There are 5 ways to turn a row about zero (a turn may also mirror it). The second row of each pair is the first, turned, with some noise. The first 45 pairs use one turn. New pairs use 2 turns, one after the other, and a turn may come again.
Known pairs, each followed by its turns in order:
[  0  26   1  11  -2 -11 -14  39]
[  0 -24  25  11 -33  12  11   4]  (0)

[ 38  -5 -15 -20  32 -18  16 -17]
[-20 -18  10  19  -3  33   8 -41]  (1)

[  6  21   7   1  -8  -5 -15   9]
[ -6 -17  -4   4 -18   7  16   0]  (0)

[-22   4 -19 -18   3   5  16   4]
[ 24  16   3   4 -14  -6 -10 -17]  (0)

[ 25 -18 -18  -7   4   2  14  27]
[22 13 25 13 16  4 24  8]  (0)

[  2   1   0  15 -25   8   2  -7]
[-24  15  -5   1  -4 -10   8   9]  (0)

[ 30  -3 -12 -16  -3   6  -2  17]
[ 16 -15 -17  10   8  -7 -16  18]  (3)

[  9  18 -13   9 -19 -22   4 -40]
[-22 -21  16 -20  36   7  11  -2]  (3)

[-21  31 -20  12   1  40  -2  -5]
[-40  27 -14  23  18  14   3  -6]  (2)

[-18  -1  -5  18   2  22 -21 -21]
[-31   1  -2 -13   6  -9 -18 -24]  (0)

[ 20  21  -6 -28   0 -11   9   3]
[  6 -12  -1 -11   8 -21  -3  30]  (3)

[ 14 -20 -40   1   8   6  29   9]
[ -4 -43   4  36  17   3   2   9]  (2)

[-18  -8  -1   8   6 -19   5  37]
[ -4 -11  -8  -2  26  18 -14  31]  (4)

[-5 -7  3 -4 -1 -6  1  8]
[ 2 -4 11 -3 -8  0 -3  5]  (1)

[ 14 -18  -3  -3   3  -5  11   9]
[ 14 -22   0   5   0  -3  -5   0]  (2)

[-40 -10  -4   9   4 -10 -17  -1]
[-13  13  34  -6 -10  25  -5  -7]  (2)

[-13  -1  -6  37  -2  34  11 -10]
[-13  22 -31   3   3   2  13  28]  (1)

[-26   0 -15 -38  -6 -24  -8 -12]
[  4 -51   5   7  -4  -4 -13  -8]  (4)

[-10 -10 -17 -27 -27  15   0   0]
[ -2 -11  15  28 -19   3 -24  -6]  (4)

[-8 11 -5 35  3  8 -5 -2]
[-21  11  -5   3  -1  19 -16  21]  (2)

[ 27   2  24  14 -40   6  -8  13]
[ 16 -24  -7 -10  43  -5  -5  21]  (1)

[  3   0   4 -12  -6  -8  20   4]
[  3  -5  14  -8 -11  20  -5   2]  (4)

[  8  -4   7  -4   1  -3   7 -27]
[ -5  -3   4 -12  -9   5   8 -24]  (4)

[ -6  40 -13  -3  19  28   3  -8]
[  5  21 -26 -42  10  -1   1   2]  (3)

[-22   4 -30  -3  -5  -9   5  -5]
[  9   7   7   6 -10 -30  -5 -20]  (0)

[  3  -4 -18  -2  21  19  19  -1]
[ 17  16  14 -23   8   1   2 -11]  (0)

[ 13  -9  10 -35   3   4   2  -7]
[ 13  -9  -7   2  -5 -22  10 -25]  (2)

[17  4  6 -8 -6  0 26  3]
[13 14 -8 -4 -2  7 16 14]  (0)

[  4   8 -11   4  -1 -16  10 -10]
[-16   3   6   4   7  -3   4 -14]  (1)

[-13 -14 -14  10  -6  -5  -6  12]
[  0  -5   0  20  17   7 -11   6]  (4)

[ 22  34 -24  -5  -3   4 -36  -5]
[ 33   6  11  13   3 -43  12  -3]  (4)

[ 12  -2  19   7   1   7 -11  -4]
[12 -8 -2 14 13  7 -4  8]  (1)

[ -4 -12 -21  14  12   8   0  22]
[ -9 -10 -10 -11 -18  -3  26  10]  (1)

[  8   5 -23  -3   7  18 -29  -8]
[  4 -10 -36  10 -14 -10   0 -16]  (1)

[ 8 -2 -6 14  0 -3  0 10]
[ 8 10 -1  5 13  8  3  2]  (4)

[-10   2   5  -1 -28   2  -7  24]
[ 20  23  11   7  18   3 -14   1]  (2)

[ 14 -35 -12   0   3  -6 -22  -1]
[-14 -34  -3  20 -16  -5  -1   6]  (1)

[-20  -3   6  -1  14  10   2  -7]
[-12   0  -1  -9  -2  13   2 -18]  (2)

[  3  10 -10 -39   0   9  -2  -3]
[ 15  13   6 -13  17 -13 -16  24]  (3)

[ -6  14  40   6   5  40 -16  -3]
[ -8  29 -41 -16  -5  10 -21 -24]  (2)

[  4 -18  10   4  28   6 -12 -21]
[ -1  -2   8  -6 -15  37  -6   7]  (3)

[ 14 -14  -2   8  21   2  -3  -2]
[  0  -7 -11   7  -8  25   2  14]  (3)

[ 14  10  40 -27   1   6  -4  17]
[ 10   6 -15 -32 -27 -10 -22  17]  (4)

[-11 -12   0 -13  -6  23   5  -2]
[ -2  25   5   4   5   4 -18  -1]  (3)

[-31  -8  -7 -19  -2 -25  -9 -22]
[ 6 14 45 -2 10  2 17  0]  (3)

New pairs. What belongs after each?
[ 34   4  -7   2  30   2  -3 -11]
[  3   2  17  29  17  27 -12  -5]  (2) (4)

[-18  11  16  39   0   1  -9   2]
[ 16  23  28 -10   1   6 -13 -26]  (0) (2)

[-40 -16  20   7  -1  31  11  15]
[ 14  13   7 -38   5  34 -23   2]  (2) (3)

[ 40  -4  -3   2  40  11 -12   5]
[ -1 -18  -7  18  31 -14  20  32]  (4) (2)

[  6  22 -16 -10   9   2   0   5]
[-12 -17  -6  15 -10 -12   0   5]  (4) (3)

[-23   7 -10   9 -13   0  -1   4]
[  5   4   4   1 -25   9   8  -9]  (4) (3)

[ -5 -34  -7  -6 -27   0 -12   4]
[-12   0 -20 -14 -24   5 -23  17]  (3) (2)

[ -7  36  -8  -2   9   2 -17 -25]
[-29  -7   8  -1  -9  -5 -34 -15]  (0) (1)

[ -8 -17   9  -6   3  -1 -11  -6]
[ -2 -10  -1  21   7  -3   2 -10]  (4) (4)

[ 10  -1  -8  15 -21  25   0 -15]
[  7 -19  -9  29  14   0  11  17]  (1) (4)

[ 7 -9 -8 15 -9 14 -8 14]
[ -2  -9 -17 -17  -3  -2  11  -9]  (4) (3)

[-20  -1   2 -40 -22 -13 -13 -27]
[ -6  -7 -22   5  12   1 -26 -50]  (4) (4)

[  8 -11   1  16  -7  18   2  -4]
[ -9   2 -21  13 -13 -11  -1   4]  (3) (1)

[-38  12 -12   6   0   7  10  -3]
[-14   8 -14 -14   9  -3  34   7]  (3) (2)

[-21  -5 -17  -7  16 -29  14 -24]
[-23  24  17  21 -18  -8 -12   5]  (2) (3)

[  2  27  17  -5  16  17 -31 -17]
[-16 -20  -6  35 -23   2  -4 -19]  (0) (4)

[ 10 -13   3   3 -17   4 -24   0]
[-20 -10   8  -9   2  28  -4  -2]  (0) (2)

[  1   1  -4 -14  -8  10  -5   0]
[-7 -1 -2 -8 -8  1  4 12]  (2) (2)

[-15  14  -5  -3 -17   5  -9  -1]
[ -2 -10  13 -16  -2   4   5  14]  (3) (3)

[  0   3   7  -2  16   6  -1 -15]
[-18   1   6 -14  -2  -3   7  -2]  (1) (0)

[ 17   4  25  24   4  33   4 -13]
[ 17  12  -3   3 -19  18 -12 -35]  (0) (0)

[ 11 -20  13  -2  -4 -13   0   4]
[  0 -24   8   5   8  -1  -9  -4]  (2) (1)

[ 5 21  4  7 -2 -9  0 28]
[  3  -5 -33  -4   2  -9  -5   9]  (2) (3)

[ 1 24 -4 -5  7 12  1 -5]
[ 7  4  5 12  0 -5 22 -7]  (3) (2)

[  0  -4  25   5  -1  -7  12 -13]
[  3  11  -6  -6 -13   6 -28 -12]  (4) (1)

[ -8 -16  10   0   2  -8  -3   2]
[ 6  7 -2  2 15 -2  0 14]  (3) (1)

[-7 -3 10  4 -7 -9  1 -5]
[ -2 -11   2  -1  -6   9  -5   3]  (1) (0)

[ -2 -14  -1  -4 -27  11 -40   4]
[ 23 -11  31  14 -26  -2 -11  16]  (1) (2)

[-3 11 22 -1  5 -2 24 -2]
[ 12   2   7 -18  -8   8 -21   3]  (4) (1)

[-33   0 -40   2   3 -16  -4   3]
[ -2  17  37 -22  18 -18  19   8]  (1) (2)

[ -3   3  -8  17   7 -19 -14   1]
[ 8 24 -4 -4 12 -1 -1 13]  (3) (0)

[  3 -16 -33  38  14  33  -4   2]
[-21  12 -59  -1 -12  12  12 -12]  (3) (1)

[-14   0  21  -3  -2   8  11  14]
[ 22  13   6  -1  -6 -12  -4  -9]  (4) (3)

[ -4  12  -6  -8 -17  14  20 -11]
[ 10  -8  -8  -7  -8   1   0 -30]  (1) (0)

[ -1   9  10   8 -24   6  -3  -3]
[ 16 -20  11  -2   5   4   0  -6]  (1) (0)

[ -1  22  32 -14 -24  -2   9  12]
[  6 -28   0 -17  24  -6 -22 -19]  (3) (4)

[24  4 11  5 -8 23  7  0]
[  8 -15  18   3   9 -19   8 -14]  (2) (0)

[ 0 -3 32 21  2 -3 -5  6]
[-19  19 -15  16   1 -17  -7  -1]  (3) (0)

[ -7   6   4 -13 -10   3   7   6]
[ 5  6 -4  6 -6 -9 11 -9]  (1) (2)

[ -4  27 -13   0  -6  16   8  -1]
[ -2  -1   0   5 -19  10 -10  31]  (4) (0)

[-17   1 -14  -5  -2  26  -2  -3]
[-11  14   3 -21  -4  17  12  -8]  (2) (3)

[  3   3  -1  -2 -12  -9  30   5]
[ -2 -15 -17   2   1 -25   3   0]  (0) (3)

[-15   2  40 -14  -1 -20   9  10]
[ -6  -3  15 -23  17  -3 -39  -7]  (3) (4)

[ 29 -29  35  19  -6   1  -6   4]
[ 42 -25  11  11  19   3 -13   0]  (2) (3)

[ -9 -27   1   8  -2  -2   7  -6]
[-22  -2   3  19  -2 -11   9   0]  (4) (4)

[ -1 -40   0   1   3  10   0 -17]
[-31   2   9 -21  -6  19  -6  -8]  (3) (0)

[ -1  -2   2 -29  18  -8  22  37]
[-21   7  -2 -18  13  21  37  18]  (0) (0)

[ -1  -2  -8 -15  12  -4 -30  -8]
[ -8  17   4  -3  24 -14 -10   6]  (2) (1)

[-11   6  20   0  -8  -4   6  -1]
[ 17  -4 -12  -1   0   8   8 -11]  (2) (0)

[  0 -11   3  -7  -4 -19  14 -19]
[ -4  13   4   5 -28   1   1  -7]  (3) (3)

[-7 -4  2 12 10  5 -7 31]
[-12 -15  -7   0  27  -4   0  -8]  (3) (3)

[-13  -8  40   8  -1  21  -9  33]
[ 16  12  -1  20 -26 -39  15 -16]  (2) (4)

[-5  1 11 -8 -8 -9 -7  1]
[-2  8  2 15 11  3 -3 -4]  (0) (4)

[-7 -4 -8 19 -7 -4 -1  7]
[ -2   5   5  11  -6 -12  17   7]  (1) (3)

[-24  -1  32  -4  11 -10 -25 -32]
[12 14 44  4 18 12 21 11]  (4) (3)

[ 16 -23  -2  18 -27 -40 -16  11]
[-16 -15 -33 -27  20  31  -9  -1]  (1) (4)

[25  9 -4 -6  0 15 -4 -1]
[  1 -22  -6   2 -21  -3   3  -9]  (3) (1)

[  2 -13  40 -11  40   5  17   4]
[-12  -4 -34  -4 -12  -3 -45 -18]  (1) (3)

[ -4 -40  40 -31 -23  10  26   3]
[ 35  11   4  17  10 -53  13  25]  (3) (1)

[10 -5  6 16 -4 19 -9 40]
[30 19 17 14 16 11 21 13]  (1) (0)

[-23  10 -12   3   8  31  19   5]
[  8   5  -8 -33  17 -16  16   8]  (3) (3)

[  9 -28   3  -8   0  40  -4 -37]
[-31  33 -17  -2  22 -31 -16   2]  (4) (1)

[-40 -10   5  -4   3  -1  10  21]
[ -3  33 -16  -2 -17 -10 -27  13]  (0) (2)

[-25   1  21   1   8   6 -18  -6]
[  2  -5 -17  17 -16 -20 -17   8]  (0) (1)

[ 7 -3 19 38 -2  0 -3 24]
[ 22  15 -12  27  -8 -24  -9  13]  (2) (4)

[-3  1 11 -2 38 25 -4 -2]
[ 4 34 24 18 -9 -2  2  4]  (1) (4)

[  2   6  19 -20  10   1 -15   0]
[-14   3  -7  -2  16  -2 -12 -16]  (2) (1)

[-11   7  28  17 -36   2 -15 -13]
[ -9   7  21  20 -22 -21 -22 -18]  (0) (0)

[  4  19   8 -20   0   9  -7  22]
[ 26   4   1  -1  10   4 -22   6]  (4) (4)

